There are 9 hidden switches. A switch that is on adds its own fixed numbers to the row, and there is some noise. The rows also spread widely along 15 directions, which tell nothing about the answers.
(in the rows, 128 means zero)
Known rows, each followed by its switches (1 for on, 0 for off):
[111 108  96 198  89 166 177 136  84 100  93 113 160 114 185 114  86 151
  62 124 137 176 135 120 139  98 164 140 134 128 157 121 109  92 175 126
 162 116 132 153 152]
0 1 0 1 1 1 0 0 1
[ 98 157 139 155  81 167 175 148 178 123 135 114 142 135 139 151  84 114
 157 117 158 125 109  81 170 103 116 139 145  95 159 145 105 103 205 142
 163 114 109 133 127]
1 1 1 0 0 1 0 0 0
[130  91 143 121 141 113 123 150  90 131 124 159 155 140 135 100 143 161
 126  86 186 153 137 108 170 138 152 121 124 133 156 141 114  99 101 138
 119 104 114 124 106]
0 1 0 0 1 0 0 0 1
[140 116 157 152 127 128 187 109 134 134 150 145 125 128 149  97 144 111
  82 139 121 166 161 147  79 141 153 151 144 136 182 143 122 126 192  69
 119 170 157 146 177]
1 0 0 0 1 1 0 0 1
[ 90 140 102 166 124 146 111 116  98  93 145  93 140 163 174 132 103 104
 104 129 119  91 131  85 153 114 154  71 170  84 145 107 126 120  87 126
 135 175 122 148 103]
0 1 0 0 0 0 1 0 0
[112 151 158 134  76 139 139 140 142 111 108 128 135 154 123  95 139 139
 161 100 179 154 140  98 127 169 123 141 129  99 153 110 116 109 179 135
 128  90  68 142 116]
0 1 1 0 0 1 0 0 1
[101 184 159 133  90 149 111 120 164 141 139 133  93 128  85 200  98  51
  97 108 107 128 104 133 108 143 136 144 119 101 151 128 151  98 193 122
  81 155 104 145 168]
1 1 0 0 0 0 1 0 0
[ 99 115 117 159 108 118 126 156 127 155 149 171 154 154 141 136  89 127
 109 156 164 146 110 125 162 124 128 104 173 128 158 129 121 124 166 132
 146 108  99 132 141]
1 1 0 0 0 0 1 0 0
[117 145 161 147  57 134 155 137 144 106 100 137 108 158 129 125  86 132
 132 148 181 134 147 131 116 135 119 135 125  87 146 113 135  98 217 102
 156 113 123 146 148]
0 0 1 0 1 0 1 0 0
[115 117 121 151  63 165 140 144 127  95 122  91 122 125 168 130 105 172
 154  84 176  91  92 115 169 120 135 139 125 101 118 147 106  74 160 124
 138  80 140 118 109]
1 0 1 0 1 0 1 1 0
[114 146 152 147 107 131 132 124 123  90 128 163 122 143 151 105 136 112
 130 118 141 147 142 153 119 169 145 127 120 144 157 147 136 106 219  77
 121 148 106 131 177]
1 1 1 0 1 0 0 1 0
[114 142 155 139  96 139 135 151 121  85 102 127 134 151 148 101 105 135
 189  89 209 117 132  91 176 129 119 108 115  95 141 140 114  93 174 125
 155 103 108 130 106]
0 1 1 1 0 0 1 0 0
[141 103 153 135 119 116 156 133 157 145 161  99  75 133 156 144 135 107
 140  88 163  65 121 138 153 132 116 101 146  80 169 170 153  99 157  73
  98 147 182 124 145]
1 1 0 1 0 0 1 1 0
[147 100  91 168 160 108 137  98 101 103  98  91 124 112 148 154  95 158
  86 103 109 136 165  87 153 111 134  63 121 119 174 136 174  99 103 119
 135 205 147 172 140]
1 1 0 0 0 0 0 0 0
[143 107 117 158  89 143 144 110  99 133 102 119 149  94 120 126  84 194
 105 101 171 170 116  96 112 105 138 155 112 138 124 129  96  94 146 152
 139 110 139 160 113]
1 0 0 0 1 0 1 0 1
[103 110  94 160  88 162 130 166 120 125 124  94 133 128 166 150 116 148
  97 103 149 110  92 116 178 117 129 118 141 101 137 124 127 105 118 153
 120  84 109 127 121]
0 1 0 0 0 0 0 0 1
[ 79 163 174 135  60 173 100 144 125 115 139 126 132 159 125 124 122  90
  86 109 143 123 119 146 118 128 174 176 121  88 121  94 112  76 167 132
 126 116 113 108 108]
0 0 0 0 1 1 0 0 1
[118 146 161 113 142 142 106 149 126 142 189 126 124 119 133 137 153  73
  95  80 118  90 136 134 138 102 128 134  75 129 115 177 121 122 117  99
 102 185 172  98 100]
1 0 0 1 0 1 0 1 1
[124 129 147 142 110 133 134 102 125  96 123 119 149 123 133 114 144 168
 157  52 112 141 157 106 141 152 176 150 128 110 152 152 123  40 150  98
 137 138 122 110 114]
1 1 0 1 0 0 1 0 1
[120 130 186 163 129 130 122 105 135 114 134  73  92 153 145 100 103  63
 121  99 201  84 149 109 135 102 123  73 152  49 178  99 167  97 196 111
 138 205 154 163 118]
1 1 0 1 1 0 1 0 0
[109 112 135 173 124 124 158 139 143 140 151 103 125 155 168 100 153  94
  94 114 127 136 161 134 142 151 135  90 184  81 207 113 171 107 182  86
 132 156 107 135 157]
0 1 1 1 0 1 1 0 1
[133  78 119 149 160 110 142 132  80 167 172 152 157 140 160  82 134 143
  79 142 176 148 139 110 128 112 129  99 157 145 154 134  99 165  88 119
 125 159 149 151 108]
0 1 0 0 1 1 0 0 1
[134 119 139 128 123 112  98 145  92 112 101 132 110 127 127 127 133 135
 128  51 189 141 122 119 168 162 135 105  86 131 155 147 151  90 139 128
  85 111 104 142 129]
1 1 1 0 1 1 1 1 0
[119 132 113 181 113 126 112  96 103 147 119 125 139 126 117 132  78 117
  79 130 157 179 119  96 103 122 131  98 162 129 165  92 131 130 176 156
 130 163  97 191 140]
1 1 0 0 0 1 1 1 0
[124 178 131 133  85 125  95 109 155 157 166 135 110 101  81 172 108 132
 135 108 104 127 121 124 101 149  99 147 103 136 105 155 128 126 170 106
 106 155 107 126 120]
1 0 0 1 1 1 1 1 0
[122 139 134 122 102 135 186 117 152 149 164 123 100 134 135 178 122  88
 127  90 120 108 103  95 130 150 164 146 163  91 172 170  95 100  98  95
  64 115 159 134 145]
1 1 0 1 0 1 1 0 0
[138 134 128 161  66 126 105 132  96 100  53  97  94 130 123 116 106 151
  86  98 190 154 148 128 100 152 112 116  74 110 131  90 169 112 177 142
 106 109  98 183 138]
1 1 0 0 0 1 0 1 1
[110 134 137 165 118 171 114 180 110  96 133  79 114 126 185  94 135  72
  86 106 160  86 137 152 155  93 111 101  76 107 119 133 152 132 185 121
 137 150 143 134 121]
1 0 0 1 1 0 1 1 0

New rows. What belongs after each?
[144 137 133 142 176 117 109 107 121  87 125  79 126 119 137 105 150 134
 151  75 121 117 174  80 155 142 116  65 108 109 161 138 174 119 125 119
 129 203 107 152 103]
1 0 0 0 1 0 1 0 0
[131 133 135 149  99 109 148  81 129 123 165 133 127 138 140 109 112 178
 174 121 157 112 144  84 106 151 114 109 171 104 135 150  97 119 138  73
 138 161 138 138 105]
0 1 1 1 1 0 1 0 1
[171 121 124 145 143 101 154 103 146 134 117  98  81 107 119 147 108 152
 161 119 159 118 141  90 127 142  62  69 128 111 170 153 167 152 159 105
 114 175 129 181 148]
0 1 0 0 0 0 1 0 0
[129 105 113 150 132  97  90 112 102 137 165 124 130 136 148 113 133 168
 118 101 138  99 146 119 138 140 121  82 141 120 125 145 140 116  92  89
 119 169 137 121  98]
1 1 0 1 0 0 1 0 1
[113 172 135 143 109 140 115 122 155 108 134 116 106 123 119 171 122 101
 130 109  93 128 127 131 139 155 121 114 131 108 160 139 168 103 197 106
 115 157  90 132 160]
0 0 0 0 1 0 1 1 0
[133 134 157 113 133  79  58 126 119 136 145 150 103 151  98 123 161 141
 119  99 123 124 169 159 123 187 115  98 108 120 142 128 188 109 131  77
 100 168  96 110 123]
0 0 0 0 0 1 1 0 1
[143 157 146 134 126 144 149 102 129 163 160 132 112  83  90 160 123  91
  91  93 101 155 133 114  77 123 134 169  80 148 128 167 105 125 146 108
  86 183 152 157 137]
1 1 0 1 1 1 1 0 0
[126 127  88 156  93 178 126 150 138 162 155  87 127  78 128 146 158 151
  70 105  83 132 103 140 100 130  98 161  92 147  96 131 126 141 130 141
 102 123 102 131 126]
0 0 1 0 0 0 0 0 1
[123 147 156 154 108 161 156 144 140  95 103 108 106 127 152 111 151  78
 120  87 138 153 133 149 128 163 146 139 109 119 183 135 154 101 236 108
 105 119 100 150 182]
1 1 0 0 0 1 1 1 0
[131 110 117 147 132 142 103 141 112 174 175 110 140  92 127 119 136 141
 107  81 148 126 102 121 144 109 112 132 112 145 113 152 109 129 127 145
 119 136 131 126  87]
1 0 0 1 1 1 1 1 0
[124 144 151 139 122 137 158 102 123 128 111 161 143 125 101 124  95 102
 138 123 178 201 103  79 111 149 138 129 165 136 186 115  97 132 189 154
 111 126  77 176 162]
0 0 1 0 1 0 0 0 0
[134 151 168  99  83 129 150 155 155 171 173 167 110 126 103 119 166 131
 151 112 153 126 135 143  92 167 102 186  87 133 105 172  90 146 148  90
  90  98 123 109 116]
0 1 0 1 1 1 0 0 1
[114  85 136 156 161 140 111 182 140 220 208 153 166 107 135 115 148 104
  79 113 164 141  89 154 169  89 104 123 152 156 156 151 125 140 173 151
 131 133 118 109 125]
1 1 0 0 0 0 1 0 1
[101 151 166 141 125 177 115 167 142 136 145 120 140 115 118 128 151  68
 116  69 129 139 123 133 156 116 133 149  89 118 144 136 137  87 198 141
 133 141  95 114 125]
0 1 1 1 0 0 1 0 0
[104 127 120 157  69 140 141 163 110 129 151 149 127 142 171 113 122 145
 106 139 156 121 121 158 130 139 128 146 130 124 116 147 103 126 163  81
 128  89 129 113 134]
0 1 0 1 1 1 1 0 1
[100 159 150 144 106 148 103  78 142 158 190 147 133 123  97 173  98 101
  82 132  88 124 110 121  82 111 147 152 152 123 124 127 105 105 148 109
 120 210 143 124 126]
0 1 0 0 0 0 0 0 1
[125 152  95 146 112 156 185 150  97 100 113 123 149 126 160  91 167 121
 119 112 110 171 165  87 107 172 145 138  95 139 133 140  90 155 100 124
  98  98  82 167 127]
0 1 1 1 1 0 1 0 0
[110 128 135 162 120 190 126 125 143 134 166  47 118 103 147 161 130  88
  54  91  86  78 115 126 135  65 138 133 120  84 132 120 144  91 130 135
 133 200 175 126 110]
0 0 0 0 0 0 0 0 1
[109 145 101 157  56 128 106 121 100 119 101 140 100 136 124 164  88 154
  80 138 132 145 118 141 101 165 130 132 112 128 117 110 138 114 143 108
 100 119  96 152 153]
0 1 1 0 1 1 0 0 0
[135 141 101 145 108 126 149 110 121 131 140 123 124 123 132 150 107 137
  87 144  98 138 150 105  91 127 122 124 109 138 126 142 118 149 113 109
 118 169 144 161 132]
1 0 0 0 0 1 0 1 0
[128 148 158 125  96 145 160  92 118  72 117 109  86 145 158 128 120 101
 146  90 159  94 122  98 106 153 158 131 115 103 147 154 103 100 131  78
  81 152 166 151 144]
1 1 1 0 0 1 0 0 0
[ 83 148 134 151  91 146 155 134 107 108 150 176 174 161 156 128 108 107
  93 138 102 151 149 123 126 119 192 157 146 121 139 141  82  83 141  93
 150 131 133 109 134]
0 1 0 1 0 0 1 0 1
[100 147 156 134 146 131 119 142 135 141 195 158 144 147 136 120 157  76
  84 125  82 130 167 155 127 131 150 135 112 138 145 155 137 116 158  75
 132 196 135 101 137]
1 0 1 0 1 1 1 0 0
[140 109 129 140 118 143 143 117 133 134 170 120 137  99 144 120 151 186
 140  78 116 115 137 127 136 123 138 157 105 144 118 181 106  80 146  90
 141 153 158 108 110]
1 1 1 0 1 0 1 1 0
[ 98 141 110 160  86 132 117 153 135 112 135 118 144 156 149 135 122 149
  85 149  86 119 174 142 139 132 128 113 124  96 127 112 162 103 145 102
 165 142 106 114 122]
0 0 0 0 0 0 1 0 1
[116 135 135 155  90 124 181 136 141 101 149 114 121 177 190  93 112 135
 142 172 165  96 165 108 128 131 109  96 172  73 154 129 118 149 159  73
 158 137 146 143 122]
0 0 0 0 1 1 1 0 1
[122 110 122 137 126 104 102 158 151 180 149 144 147 116  95 169 123 169
 110  89 133 144 135 120 183 127 110 118 121 123 149 148 163  90 134 148
 131 125  94 112 111]
1 1 0 0 1 0 0 0 1
[111 147 114 150  74 132 132 118 142 149 150 150 139 120 112 141 120 158
 149 112 122 169 104 117 119 175 129 152 166 134 144 137 102 114 178 114
 120  93  69 126 140]
0 0 1 1 1 1 1 1 0
[116 135 121 163 111 155 126 171 118 132 109  75 122 121 145 117 148  92
  70  80 152 148 137 114 145 135 124 114  98  98 157 104 161 124 144 165
  95 107  82 167 122]
1 1 0 0 1 1 1 0 1
[104 140 125 180  59 170 116  89 121 118 140  95 115 119 142 129 118 134
  79 108 115 123 110 143  71 141 156 153 143 113 120 103 119  85 181 101
 112 150 126 143 141]
1 1 1 0 0 0 1 0 1
[125 112  91 172  71 139 155 106  90 105 107  97 111 147 171 112 100 156
  89 147 151 133 125 113  89 150 139 112 160 105 141  95 113 134 117 107
 116 116 129 176 141]
0 0 1 0 0 1 1 0 0
[163 126 137 138 117 119 160 169 153 185 124  84 102 102 104 112 153 127
 102  96 177 140 176 100 112 127  53 119  63 102 139 131 161 169 140 151
 103 128 114 177 101]
1 1 0 1 1 1 0 0 1
[130  92 133 150 177 129 123 177  80 158 139 181 158 115 142  92 162 105
  59 114 144 200 138 170 152 129 141 131  94 191 167 148 139 138 172 124
 122 133  99 133 164]
0 1 0 0 1 1 1 0 0
[133 123 161 165  68 168 147 105 145 116 109  94  99 117 139 108  97 129
 128 119 191 126  91 140  92 121 123 153 144 105 146 107 120 101 247 129
 136 124 139 159 156]
1 0 0 0 0 0 0 1 0
[124 125 169 123 107 108 179 177 165 167 151 189 135 161 128 107 144 104
 135 145 179 158 153 142 128 156 116 137 143 120 178 154 121 139 198  99
 119  85 109 130 161]
1 1 0 0 0 0 1 0 1
[ 87 139 133 125 131  86  32 142 113 150 178 172 171 167 101 143 119 148
 113 115 124 124 155 118 180 134 132  83 145 112 126 121 154  96  97 130
 152 165  85  89  71]
0 0 0 0 1 0 1 1 1
[126 108 162 133 108 133 152 147 150 197 174 144 132 127 112 128 115 112
 114 113 207 135 101 110 132 107 117 143 156 105 156 137 100 125 157 148
 110 106 139 144 114]
1 1 0 0 1 0 1 0 1
[137 119 159 150 123 112 152 105 140 112 132 129 129 132 143  93 117 152
 186  90 180 132 145 102 147 144 119 107 147 116 173 156 125  93 200  85
 152 152 127 134 130]
1 1 1 1 0 1 1 0 0
[129 104 136 129 125 146 114 133 115 139 149 108 112 113 137 133 147 135
 126  60 161 104  91 125 159 138 150 135 123 118 137 151 120  87 111 130
  83 114 138 123 114]
1 1 0 0 1 0 1 0 0
[101 164 161 120  65 162 131 138 146  87 124 105 119 152 137 131 132 120
 155  90 154 100 124 108 144 149 148 147 127  70 132 123 116  84 151 128
 117  96 108 117 106]
0 0 0 0 1 0 0 1 1
[115 133 127 141 151  75 127 144 127 132 151 137 145 168 141 125 125 101
  92 136 125 127 206  96 156 129 121  51 144  88 177 130 173 133 106 106
 140 191 120 141 115]
1 0 0 1 1 0 0 1 1
[117 129  97 151 110 117 180 152 128 138 142 171 159 155 153 119 109 152
 119 178 134 163 159 100 132 137 113 115 142 143 150 146  98 164 132 107
 153 121 105 148 138]
0 1 1 0 0 1 0 0 0
[145 141 158 108 114 133 121 136 130 131 117 146 124 109  95 130 131 152
 168  79 183 141 115 101 130 143  98 146  78 141 120 159 109 122 149 140
 103 111 108 136 113]
0 1 0 0 0 0 0 0 1
[108 104 134 153 141 123  74 157  78 159 138 177 140 123 128 144  87  86
  51 113 180 151  95 157 161  91 137 101 108 163 141 137 141 112 169 142
 120 154 132 129 150]
1 1 0 1 0 0 0 1 0
[ 99 134 130 151  88 142 140 177 127 100 116 114 134 150 167 125 122 122
 107 101 153 125 144 128 179 131 136 117 114  94 156 136 151  89 169 112
 135  98 110 118 132]
1 0 1 0 1 1 1 0 1
[106 165 110 164  79 137 118 159 117  96 100 157 116 124 141 159  84 127
 104 137 136 153 127 152 142 141 106 125  74 155 124 154 150 122 220  95
 128 119  89 137 175]
1 1 1 0 1 1 1 0 0
[139 173 147 122 100 129 159 108 113 115 118 140  70 131 119 167  79  64
 109 143 159 114 128  97  78 131 106 119  86 119 128 157 104 167 128  91
  70 170 168 180 156]
0 1 0 1 0 1 0 0 0
[128 152 173 121 102 147 135 144 144 134 153 105  60 140 136 143 140  60
 100 114 158  72 130 153 108 130 106 130  88  89 133 143 146 137 160  88
  84 164 167 139 140]
0 1 0 0 1 1 0 1 0
[113 147 132 170 123 163 154 117  97  66 105  83 144 126 180  97 115  85
  95  93 134 140 150  93 129 108 160 108 117 109 160 125 120 109 163 122
 136 170 138 160 131]
1 0 0 1 0 1 0 1 1
[105 125 144 170 103 158  95 105  78  85 136 122 134 130 175  85 118 121
 103  88 175 127 101 140 122 124 159 124 129 142 132 130 108  93 194  99
 125 157 137 132 133]
1 1 1 0 0 1 1 1 1
[120 115 140 147 123  87 141 153 139 161 149 144 105 153 141 142 109  76
  98 133 184 131 129 126 152 144 107  65 179  90 202 135 166 141 170 107
  91 128 119 151 166]
1 0 0 1 1 0 1 1 1
